The first 9 rows are patterns. Each new row is the sum of 3 different patterns, raised or lowered, with some noise. Before adding, each is slid sideways (what falls off one end comes back at the other) and multiplied by a number that may be negative. Names go in the order of the patterns.
Some rows, each with the names of its patterns after it:
[ -1  -8  -9   9 -12  -3  -6  -4   9   3  10 -13  12  -3  19   6   6  14
   1  12   2  -9 -22 -13  25  -3  -6   7 -25  21  -5   6] : K_507
[ -1   8  19  -6   6   7   4  10   5   3   2   8 -20   1  -6   1  -2 -21
   5  -5  20   1 -10  10  -6  -3  17  -8  11  15 -26   3] : K_274
[-24 -18  18 -19  -1  -8   6  -5 -11   2  -4 -24  -3  11  -3 -25  -8   3
  -8  -9   4   0   7 -22  12 -11   7  -7   8  -5 -20   6] : K_4
[  9 -13 -21 -23   4   7  -1 -14 -15   5  15  -8   4  24  -5  14   7   2
  -3  -7   3   0  -9  11 -18  -2   6 -25   5  10  -8  -3] : K_650
[ 12 -19 -20 -13  -2   4  -3  -4  17  24   7 -13  -5  -9 -23   1  -2   1
 -24   6  -1 -19  -9  -1  14  -4   9  12 -17  10   0  -4] : K_117
[-12   7   7   3  -9   2  12  19 -21  -6  10   7  31 -16  22  11  -4  -2
  -3   8   9   0  14 -14   1   2  -2  17  -1  11  -6  14] : K_319
[ 12  10   1  -1  -2  30  -6 -22  -6  -4   4  34 -20  -9  12 -24 -11  -5
  10  14 -12  10 -14 -20   0 -14   2  -2  16 -23  -5   8] : K_474
[ -7 -11  14  14  19  16   7   0  17  -1 -16  19   7  19  -1  -1   8   4
  -4 -14   3  -3 -16 -15   2   1 -12  11   1  19 -18 -12] : K_289
[  9 -34  -9   0   9  -6  -3  11  19 -12   7  -5   0  -5   8   2  21  11
  -5  13   4  13  -1 -23  -8  -6  14  19   2  21  -1 -12] : K_972

New rows. What belongs after each?
[  0  -4  11   7  32  17  39  29 -40  19  19 -12  46  20  -4   5  35  22
  14 -12  33  27  47   4 -23  15  18  25  37  28 -13  36] : K_507 K_650 K_474
[  0 -19 -19 -15 -14  -9 -17 -11 -14 -15 -13 -20  -6   0 -21 -14 -16 -13
 -15 -13  -9 -19 -12  -3  -5 -18 -24 -10  -7  -6 -15 -30] : K_274 K_650 K_319
[-20  -4 -15   2  -8 -23 -10 -25 -12  11 -24 -18  -7 -22 -11 -21 -14   7
 -22  -8 -25 -24 -14 -19 -19 -15 -16 -22  -9 -13  -6   6] : K_274 K_4 K_474
[ 11 -26 -27   5 -52  -8 -31  -4   1 -49   5 -35 -69   3 -45  -9  -8  -5
 -31 -24  -5  -3 -28 -17  -4 -13 -36 -27 -32 -27 -29 -28] : K_274 K_4 K_474
[ -5  -7  -5  12  10   0   1  -2   8 -20  -4  25  -9   4 -26  -2 -17 -15
  20 -20  13  16 -29  24   2  13 -11   2   8  -5  -9   0] : K_507 K_4 K_117
[ -6 -10 -20  -3  12  -8   5  -4 -26   8  -3 -12  12   4   4 -15  -9   6
  -5  20   7   4   8  -2  -8 -14   5   9  -3  -1 -10  -9] : K_319 K_474 K_289
[17 27  6  7  1 18 -8 18 10 13 12 -6 14 -5 29  8  1  5  1 -2 17  0 -2 19
 -6 11 11 19 11  4 17 10] : K_507 K_274 K_474
[  1 -22 -16   7 -27 -25 -18 -12   4 -36 -27  -2  13  -6 -30 -22  -8 -41
 -23 -17 -21 -40  -8 -14 -16 -19 -18   7 -23   7  -5 -42] : K_650 K_117 K_972
[-43 -21 -18 -14 -15 -12 -30 -14  -3 -29 -25 -24 -26 -25   4 -40 -28 -30
 -32 -25 -30 -21 -25 -24  -7 -17 -20 -26 -26 -11 -23   1] : K_507 K_650 K_474
[  5   3  -2   5  15   5  -4   5 -10  -6 -18  12   8  21  11  -9   2 -21
  -1  -8 -14 -23  -4  21  -6  -5   2  -2 -14  -3 -19  -3] : K_4 K_289 K_972
[-13 -18  -2  -9 -12  -4 -24 -19 -10 -10 -13 -14 -17 -22 -21 -11  -4  -3
   1 -11 -26 -20 -34 -25  -5 -41 -19 -17   3 -15 -19 -24] : K_274 K_319 K_289
[ 13  -3   0   7   2 -17   8  19  -3   4  -4   7  27  19  19   1 -10  -2
 -12   2  26   1  30  17  10   3   8   8 -17 -14  26   4] : K_117 K_474 K_972
[ 11  23  16  35  19  34  35  26  11  23  29  19  42  19  14  10  30  41
  12  16  37  12  12  20  21  14   9 -10  41  -3  38   9] : K_507 K_274 K_4
[ -6  -6   4   2  13 -15   3  11   5  10  14  10  13   8  -7 -16  16  -5
   1   7  17 -10   4   2  -6   8  -3  14  -4 -30   0   4] : K_274 K_4 K_289
[-23 -12 -46 -14 -25 -25 -10  -3 -17 -32 -19 -36 -35   0 -14  -8   5  -7
 -12 -15  12 -32   2 -20  10  -9 -17   0  -3  -8 -10 -30] : K_274 K_650 K_972
[-17   3 -28  -6 -28 -31   3 -26 -36   8 -22   3 -37 -34  -6 -20  -8 -27
 -17 -16 -24 -20 -23   4  -8 -16  -6 -24  10 -18 -12 -19] : K_507 K_274 K_319
[40 24 24  9 15 11 16 32 -8 23 18  7 60  7 28  6 19 28 24  0 16 26 32 27
 29 43 11 30 19 32  2  6] : K_507 K_117 K_289
[-11  44  31  14   3   8  28  23  22  13 -11  34  22  14  35  36  25  18
  38  10  12  21  31  12   5  34  29  -4  15  17  29  58] : K_4 K_650 K_319
[-11  -4   2  10 -20 -17  -7 -12 -18 -31 -10  -4 -26 -29 -38 -14 -20 -17
 -13 -15 -32  -8 -22 -34   4 -18 -14   3 -19 -31  -4 -18] : K_507 K_274 K_650
[ -2   0 -15 -17 -13 -10   4 -17   5 -14 -25  -6 -15   0 -20  12 -18 -19
  -5  11  -3 -23 -23  14   9 -18 -16 -31  12 -29   3 -12] : K_4 K_319 K_474
[ 42  14  23  26  20  34  35  22  22  -1  -7  23  31  27   6   3  16  37
  24  38 -11  32  24  19  34  28  19  10  21  11  21  14] : K_507 K_274 K_474
[-35  -2 -34  -2   9 -17  14 -25 -15 -29  10 -20  -2 -33 -20  -6 -24 -11
 -49 -14  34  -7 -13 -17 -62  22 -16 -30  14   3 -18 -27] : K_274 K_319 K_474
[ 15  27   2   0  -5   1  12   7   0  10   9   6  -3  -4  13   7   4   1
   5  15   5  12  25  21  -2   9  19  -2  24 -10  25  15] : K_507 K_274 K_289
[ 11 -38 -14   0 -36 -18   7 -58 -28 -35 -13   9 -21 -10 -28  -1  -5   0
  -9  -2  -2 -29  -4 -22 -26 -42 -48   8 -29  -1 -18 -50] : K_507 K_274 K_650
[ 13  14  52  23  43  16  18  18   5  47   7  16  17   6  21  26   6  43
  14  28   6  17   4   8  31   4  11   8  24  31 -20   3] : K_507 K_319 K_972
[-13 -16   7 -20 -20 -14 -22 -45 -27 -20 -11 -35 -33  -4 -17  -7 -30 -11
   9 -22 -22   0 -25 -15 -14  -8 -31 -18 -14 -12 -11 -23] : K_650 K_117 K_319
[ 8 10 -8 24  9 20 18 26  0 12 15 26 15 26 10 15 38 20 -3 11 12 27 37 -1
  9 42  5  5 19 26 28  6] : K_4 K_474 K_972
[ 12   1 -19   4 -24  13   4  11  -3 -19 -10 -21 -28 -15 -14 -13 -28   2
  -4 -10   0 -20  22  -9  -2  22 -20  15   5 -39 -19 -27] : K_507 K_274 K_117
[  7  11 -18 -28 -41   8 -36 -24   7 -14   4 -10 -11 -10 -40   8  10  -3
  -9 -43  -5 -37 -15 -18 -24 -36 -29 -16   0 -17 -46 -19] : K_650 K_319 K_474
[-22   1   0  -5   7   1 -21  15  -5  -1   0 -17  -3 -13  10 -18  -9 -20
 -10   4  -6 -12   1  -3  -5  13  10 -21 -15  -2  -3   9] : K_507 K_117 K_972
[-12  -1 -28 -12 -14 -27 -16 -18 -15  -6 -24  -2 -20  -2  -1   0 -16 -23
   0 -28 -16  -3 -24  -9 -18   7 -10 -23  -1  -5 -24 -13] : K_507 K_4 K_319
[ -4 -22  26  -3  25  -9  28  12 -18   6 -17  -6  22 -20  13 -16   2  -7
  -8  18  -7  -7  -4  28 -16 -18  -3   2  -7   0  22  22] : K_4 K_319 K_289
[ -7 -26 -18  -8  -7   0 -10  -2  -3  -4   1 -19  -9  -3 -23  -3 -19  -7
   1 -15   3  -5 -15  -2 -34  -5 -12 -18 -20 -16  -6 -11] : K_650 K_474 K_972
[ 31   2  12  44  18 -14   9  20 -11   7  18  17 -10  11  -6  22  22  29
  24   5  27  25 -33  11   2  18  -1  11  32   3  11   8] : K_4 K_117 K_474
[  6 -15   0   0 -12   2 -36  -9  16 -17 -11  -3  -6   5  -3 -12  -3 -28
 -12  -3 -13 -28 -14  13 -11 -14  -3  -5   4 -31  14  -7] : K_4 K_474 K_289
[  0 -19  -4  10  10 -25 -14  22 -16  -9 -40  14   0  -5   6 -23 -29 -32
 -47 -38  13 -26  -9  -5 -35   5 -29 -25 -16 -32 -34  -7] : K_274 K_117 K_289
[  4   8  29  13  12  -9  15  -1  -6  15  17  18  21   7 -20 -18  31  -2
  -7  -1  -2  10   1  14  15  -1  -2   1 -13  18  -9 -11] : K_507 K_474 K_972
[ -8  16  11  -5  20   4  -1  26   4   8   3  -2  15  12  27   1  22  -4
   9  -6  15   9 -10  23   6   8  12  -1   7  16  14  38] : K_274 K_650 K_319
[ -8  23   0   4   7  24  -8  -4   9  -4  23 -17  18  44  36   9   5  23
  45 -25   9  45   1  72 -12  50  27  21  24 -12  -8  14] : K_319 K_289 K_972
[ 15 -13  34 -11  11  -3  11  22  12   1  31  15   7  11  12   2  -4  12
   5  12  -6   2   5 -14   2 -13   5  10  20  23  -9  10] : K_507 K_4 K_289
[ -6 -32 -16   0  14 -32 -35  -6   0  18 -33  33   3  -1 -22   1   9   4
  -7  -2 -24 -11  -7 -19   1  -7  -3 -21  -8   6  -4  -6] : K_274 K_4 K_319
[ -3  20  -9  14  20  -4   5   2   9  23 -16  20  20  -4   9  -8  11  27
  11  12  21  28  14  19  -7  18   7  21  27   4  31   7] : K_319 K_289 K_972
[-10 -25 -23   8   2  -4 -46  -5 -24 -22  -7 -22 -11 -44  -8 -19 -41 -48
 -27  20 -30 -17 -10 -51   8 -24 -18  -5 -34 -43 -22 -22] : K_507 K_117 K_289
[-10   8  24   1   5 -16  -7  -9 -28   4 -10 -19 -25   5 -27   4 -21  -3
  -7 -21  18  -7 -10  10 -27  -2   0 -19 -34   0  -3  -3] : K_274 K_4 K_117
[ 26  27  34  22  12  17  -8   2  26  18   0  27  40   0 -17   2  18   6
   8   1  25  30   0  39  50  49   3  23  25  16  -2 -12] : K_4 K_117 K_289
[-22 -57   9 -29 -24 -15 -34  -5 -24 -23  -9 -31  -7 -11 -23   3  -7 -29
  -7 -19 -18   6   0   1 -37 -26 -14 -12  -4 -19 -39   4] : K_507 K_274 K_650
[  4  -1 -33 -29 -24 -30  -9 -10 -32 -21 -32 -26 -14 -62  -9  -3   8 -46
 -34 -19 -25 -19  -6 -10 -23 -16 -12 -17  -6 -20  -2  -6] : K_117 K_289 K_972
[ 36  -2  24  -3  34  32  12  30   0 -11  10  11  17  13  19  25  29  31
   5  17   8 -10  19  27  14 -13  31  22 -10  34  10  21] : K_507 K_117 K_474
[ -4   1   1  -6  -8   0  -5  13  -7  -3  13  -1  31  -6   9   3 -22  10
 -12 -13  14 -18  28  32  -2  -2  -8  -3  -2 -18   7  -9] : K_507 K_274 K_972
[ -7  -5  -5  -2   3  -4   4 -12  -8  -6 -27   7 -10  23   4  -3  12  -4
  -3  18 -15  18  14 -21  -1  -9  13   9  -9 -12   1  -3] : K_507 K_274 K_289
[-19  -1 -15 -13   2 -19 -18   4 -23 -13  -4  -5   4 -24 -19 -12  -5  -8
 -12 -13 -15 -11 -39 -11 -23 -18 -16 -23  -3 -18  -1  -4] : K_274 K_650 K_289
[ 19  15  28  18  18  -7  28  17  16   0  17  17  21 -23   2  25   5  41
  -8  39  26  10  12  -3  14  25  10  34  12   9  41  15] : K_319 K_289 K_972
[47 -3 11 36 28 34 31 26  6 43 28  6 14 19 20 75 18  9 16 10 11 -3 23 30
  4 30 10 12 14  9 17  5] : K_650 K_474 K_972
[  2   5 -12 -17   1  10 -23  20   7 -11  -2   4  27  25   5  30 -26  19
  18 -11  22 -17 -20  -7  -2 -14  20  -3  16  23 -10  -2] : K_507 K_274 K_117
[ 23  23  17  46  43  29   6  23  12 -11   2  43  10 -11  19  18  -3  27
 -10  16  26   1  19  -9  33  43  14  38 -17 -25   6  -8] : K_117 K_474 K_972
[ 19  35  17  32   7  30   2  -1   2  12  33  33  26  46  17  10  37 -19
  38  20  25  29  18  32  47  15  25   3  31  13  31  35] : K_507 K_650 K_972
[14  7 13 35 12 39  4 17 14 27 16 33 23 16 17 22 29 19 12 15 34 14 21 11
 12 17  9 13  7  9 30 30] : K_507 K_274 K_4
[-13 -16  -4  -2 -10 -18   1  -1  11 -36   6   4   4  24 -14  40   2  -1
 -13   0  11  -2   8   9 -29  -4  -1 -11  36  -2   1 -21] : K_274 K_319 K_289
[-10 -15  -7  15  -4  -4  10  -2 -14  -5  -4  21 -14  -3   0 -11   8   4
   2  14 -11  11  -4  15  -8  24  -4   2  14  -8  11  11] : K_274 K_4 K_289
[ -3   2  -7   8  21  -4  11   0 -15  15  10   2  20  -9  12   3   7  20
   8  -5   0  -6  18  19  13  22  -3   5   6 -20  -5   6] : K_319 K_289 K_972
[-14   3 -19   2 -10 -29  -5 -10 -19  -3   8  -7 -13 -15  -7  12  -7  -1
 -24  -3 -10 -33  -7 -25 -25  -6 -17 -27  10 -12 -12 -26] : K_274 K_650 K_117
[ 11  24   9  31  14 -23   0   7  30  22   7  -9  -6  27  59   1  36  43
   2  31 -28   7   0   4  22   0  13  41 -26  31  26   1] : K_650 K_117 K_972
[ 11 -30  -5 -10 -14  -7 -16 -21  -6 -15  -5 -29  -8   0 -36 -11   6 -24
 -22 -15  -8 -23 -30  -5 -14 -23 -33 -34  -5  -8 -24 -13] : K_4 K_650 K_289
[-17 -27 -27  -2 -30  -6  14  -3 -19 -22   5  14  -2  -3   9   7  28   2
 -15   9  -6   5  48 -31  -7  -3  -4   5   2  21   2 -21] : K_274 K_474 K_289
[-19 -15 -36 -22 -30 -21 -37 -29 -13 -13 -30 -22 -42  -8 -18 -16 -16 -11
 -28 -13 -23 -22 -15 -30 -33 -27 -18 -22  -7 -23   6  -7] : K_507 K_117 K_972
